There are 4 ways to turn a row about zero (a turn may also mirror it). The second row of each pair is the first, turned, with some noise. The first 40 pairs use one turn. New pairs use 3 turns, one after the other, and a turn may come again.
Some pairs, each with its turns in order after it:
 37 -22  21  35 -13  -4 -16   6  -8
 -5  -2   8  19 -39   8  12 -42   4 | (2)

-20 -30  38  15 -15  -2  -8  24 -35
 10 -36 -16  33  29 -24   3  10  33 | (3)

 37 -48  43 -27  35 -19   5  49  30
-53 -19 -57  29 -21 -18  35 -38  -8 | (3)

  9 -16  -9  -6 -46 -14  32  30  21
 -1  -3 -18  48   5 -50   6  -2   4 | (2)

  7 -42 -39 -38 -23 -20 -26  46 -28
 19 -50  72  22 -15  22 -10  -4  -2 | (0)

 30  14  49  52  27  34 -42 -50  12
 67  23   6   5 -16 -22  75   4 -27 | (3)

 -1 -41   2   0  32  22  40   1  47
 -6  45  25  47  -5   1 -32  30  -7 | (2)

 -8 -13  -7 -11  45 -18 -34  33  24
  5 -10 -48  13 -33   6 -21 -29 -17 | (3)

 52 -40  48  -6  35 -10 -16  20   9
-18 -30 -40  20  -7 -21  56 -35 -22 | (3)

  9  46   9  39  50 -41 -43 -19 -30
 53  28 -46  44  29 -15 -42  19  21 | (0)

-32 -29 -31  44 -19 -24 -52  50  40
 16  -4  14  82 -21 -45  39  -8  34 | (1)

-18  29 -24 -34 -46 -21  29 -13  -9
-54   7  42  -9   4 -15 -31   6  24 | (0)

-38 -35 -36  32 -26  49   3  49 -15
 29  24  20  -5   2 -71  35  35  39 | (1)

-19 -38 -11 -29 -31 -15 -35  -6 -29
 -1 -42  11  26  24 -14 -37  16 -28 | (3)

 23 -10  46  52 -11 -22   6  20  35
 18   0 -43 -46  21  53 -11  -1  -7 | (0)

  2  41 -37 -46   6  44  44  15 -21
-23  28  31 -57 -16  -4 -10  55 -26 | (1)

-52   0  33   7 -35 -19  44 -18 -23
 -3  29 -18 -16  53  28  49  -4   7 | (1)

-32  23 -28  47 -24 -21  -1  26 -26
-32  15  38  13  13 -20  41 -15  43 | (1)

  4  32  44  34 -17 -30 -34 -14  27
 -9 -10 -17  14   8  44  42 -36 -36 | (2)

 46 -23  15  -3 -27  23  21 -13 -36
-16  30  -6  -9 -25 -27  -5 -43  36 | (2)

 34 -42 -40  40 -10  19 -18  46  32
 42 -82  -5 -36  -3   6  12 -20  -8 | (0)

 43 -13   2  23 -14 -47 -30 -49 -10
 20 -10  14  16   9  38  16 -72  31 | (2)

 18 -50   2 -11  21  -2   9  22 -10
 19 -20  15   6 -10  33  37  17  -5 | (0)

-29   4   4  36 -30  35 -43 -43  29
-14  -2 -47   0 -15 -18 -14 -77  -1 | (0)

 22 -51 -32  18 -46 -33  24  11   9
-12 -59  17 -32  -4  40  -5  -3  41 | (0)

-44 -49   8   2   8 -30 -39 -36 -49
-29 -43  35 -11   5  43  18   7  63 | (2)

-23 -13 -37 -33  29  46 -14  13  32
  1  46 -10  22 -12  -5 -47 -46 -23 | (3)

  7  -4   2 -19 -10 -37  12  12 -51
-12  46  -7 -24 -11  11   0 -34   8 | (1)

 30  45 -37 -42 -12  37  20   3 -20
 30  26 -15 -55  15 -51 -24 -10  -6 | (2)

 -8  22 -26 -45 -38  36   8  19 -20
-23  20  26 -29  39 -26 -45 -10   3 | (3)

 -1  24  -7  13  20  17 -23  31  51
 37   2  -6 -33  33 -27   5 -22 -31 | (0)

  2 -27 -32  12 -25  -5  -7 -10 -20
  1 -14  19  12  38  26 -15  11 -18 | (3)

-16 -43 -42  41 -35  38 -16 -44 -18
 18  28  49  -6 -18  -9  60  11  54 | (2)

 21   7 -33 -20 -23 -42 -30  49  45
 24 -39  49 -22  59   9 -25 -22 -10 | (0)

 42 -10 -50   3 -20 -45  -9  -9   5
 49 -20  20  28  20 -15  -2 -41  20 | (2)

-17   2 -49  36 -29 -24   1  44 -48
-26  43  44   3  -5 -38  24 -24  47 | (1)

 18  16 -19  35  43 -16  39  -9  -7
 -5   1  48  -2  25  28 -41  -3  31 | (1)

-27  10  -7 -47  33 -28  -9 -42  20
 -9  -9  24   3 -71  -4 -28   2 -21 | (3)

 23 -10  34  27 -32  39  -9  15  32
 46 -46   8  -2   4 -28  26  -8 -26 | (1)

 -7 -45  35  35  27   1 -28  19  33
 58 -37 -20  35 -12   6   3  -4  39 | (1)

New pairs, each followed by its turns in order:
 34  14  -9  49 -43  -6 -44 -50  45
-12  22 -34 -11   3  44 -79 -13  39 | (2) (0) (3)

 28 -13  29 -12  27  15  16   6 -30
 -4 -16  25  26 -21   5 -42  -2  13 | (1) (1) (0)

-41 -47 -11  43  17  38 -13  27  31
 11 -27   3  29 -22 -41 -15   0  75 | (0) (3) (3)

-20  24  11 -47 -39   4   6 -33 -33
 29  10  12  -3  30 -39 -23  50 -22 | (2) (3) (3)

-15 -41  36   4 -16  16 -19 -18 -40
-17  -8 -37 -45   5 -31  36  15  10 | (1) (3) (1)

  1  31 -24 -49  -2  19 -39 -17  29
-39   0  12   3  10 -17  49 -43 -18 | (1) (0) (2)

-20  50  22   8 -42  16 -43  -6  47
 -1  22 -13 -56 -60   5  26 -30 -15 | (1) (1) (3)

-30  17 -22 -12 -32 -22  38  15 -31
  1  -7  61 -18 -13   0  40 -10   8 | (3) (0) (3)

 41  19  39 -14  14  47  24 -40 -23
 11 -29 -23  38 -50 -52 -17  12 -11 | (1) (2) (3)

-35 -39   2 -36 -21 -24   9 -24 -34
-29  21 -14  25 -30 -18  44  35  24 | (3) (2) (2)

 31  31  36  28 -40  38  35  27  33
-36 -15 -23 -28 -34 -19 -55  14 -51 | (1) (1) (1)

 43  -1  13  -4 -39  31 -14  41  35
  1  18 -40  31 -42 -16  55  -7   2 | (0) (0) (2)

 40   7 -41  32   3  15   2 -43  16
-25  10  57  28   8   8  23   6 -28 | (3) (1) (0)

 42 -50 -48 -35 -15 -28   8   5  28
 42  39   2   6 -40   8  41  32 -46 | (3) (2) (1)

 17  40  20   8 -35 -30  20 -12  12
-20  13 -14   4 -25  -3 -30 -45 -22 | (1) (1) (3)

 12   0   7  43 -46 -35  45  25  19
-25  19 -53  -1 -12  43  -4 -14  51 | (0) (0) (2)

-28 -48 -43 -46  24 -47  48 -16  23
-11   6 -12 -34  10 -69 -32 -54  54 | (1) (2) (2)

 34  18  27  37 -49  35 -39 -29  -8
-19  13   2 -35  44  50  50  11 -40 | (0) (2) (0)

-11 -44  -5 -22  26   9 -16  11  38
 -3   9  28   1 -12  10 -18 -62  -7 | (1) (3) (3)

-25 -39 -36  -6   8  30  18 -43  35
 23  -8  15 -13 -41 -10 -46 -49 -14 | (1) (0) (1)

 -5  51  29 -25  40 -42 -35  14  -8
-62  21  38  28  21  -7  39   0   2 | (0) (1) (2)

-43  31 -38 -39   9   7 -30  25  -2
 34 -23 -32  47  -1 -15 -21  27 -33 | (2) (2) (3)

 41  -1   9  12  16 -31  -9 -31  -9
-14   9  -1  23  -2  44   4  33  -9 | (3) (3) (2)

 31 -24  51  38  49 -10  37  27  19
 44 -11  52 -33 -22 -42  13  52  13 | (1) (2) (3)

 42 -40  13  31 -30  40  47  35 -49
-36  42  50   0  -6  57  -7 -43 -43 | (0) (1) (1)

 23  28  31  46   5 -46  46 -51  49
 33 -59  45  10  46  17  56 -36 -19 | (1) (1) (0)

37 -6 31 38 46 50  9 -6 46
 12  -2 -23   9 -42 -11  15  39  82 | (1) (3) (0)

-31 -34  33 -14 -23  18 -38 -18  42
-38  48 -47 -20  19  10  15 -35  16 | (3) (1) (0)

-51  42 -42 -36  31  50  46  22  17
  3  78 -26 -69   7 -16  28  22  13 | (0) (1) (2)

-35  -2 -17  37  12  22 -45  24 -44
-11  -2  79   2 -23  17  21  25  16 | (0) (0) (2)

-14 -14  30 -43  26  -7  21  18  48
 -8   9  -5  -6  14  23  36 -16 -69 | (2) (3) (3)

 43 -28  44 -34  13 -20 -16  24 -23
 36  30 -29  45  38 -12  19   1  19 | (3) (3) (3)

-50  19  22 -20  -8  27 -34  26 -52
 61   9  14  20  29  27  16  34 -34 | (3) (1) (3)

-39 -22  34 -17   2 -12  -9 -46   7
 -2 -12 -10  49 -12  -9  -2 -37  39 | (0) (1) (3)

-33  33  36 -40 -52  -7   3 -25 -27
 -6  53   3  53   8 -53  -1   5  17 | (3) (3) (1)

 51 -48 -14 -30 -10  14   0   1  -4
  5 -19 -23  -8 -48 -24  38 -13  32 | (2) (1) (0)

 10 -24 -38  -4  32  27 -31  29  29
  6  18  44  40   5   8 -38  33  -3 | (2) (2) (3)

-30   8   9  -2 -32  24  49 -42  -7
 16 -20  -6  20 -28  -1 -60  34   5 | (0) (2) (2)

 20  42  26 -29 -35  -6  43  11 -19
-17 -12  -3  39 -38   2  -7 -27 -54 | (2) (3) (0)

 35  29 -44  20 -19  41  50 -46  12
 60  21 -34  28  48  -5 -40  13 -29 | (0) (3) (3)

-44 -41 -12 -35  37  -8 -37  20  12
 33  40  24 -24  23  51  25  15 -22 | (0) (3) (1)

 33  38  15  19  25  10 -40  39  45
  5  -7  17  23  13 -62  53 -16  24 | (2) (0) (1)

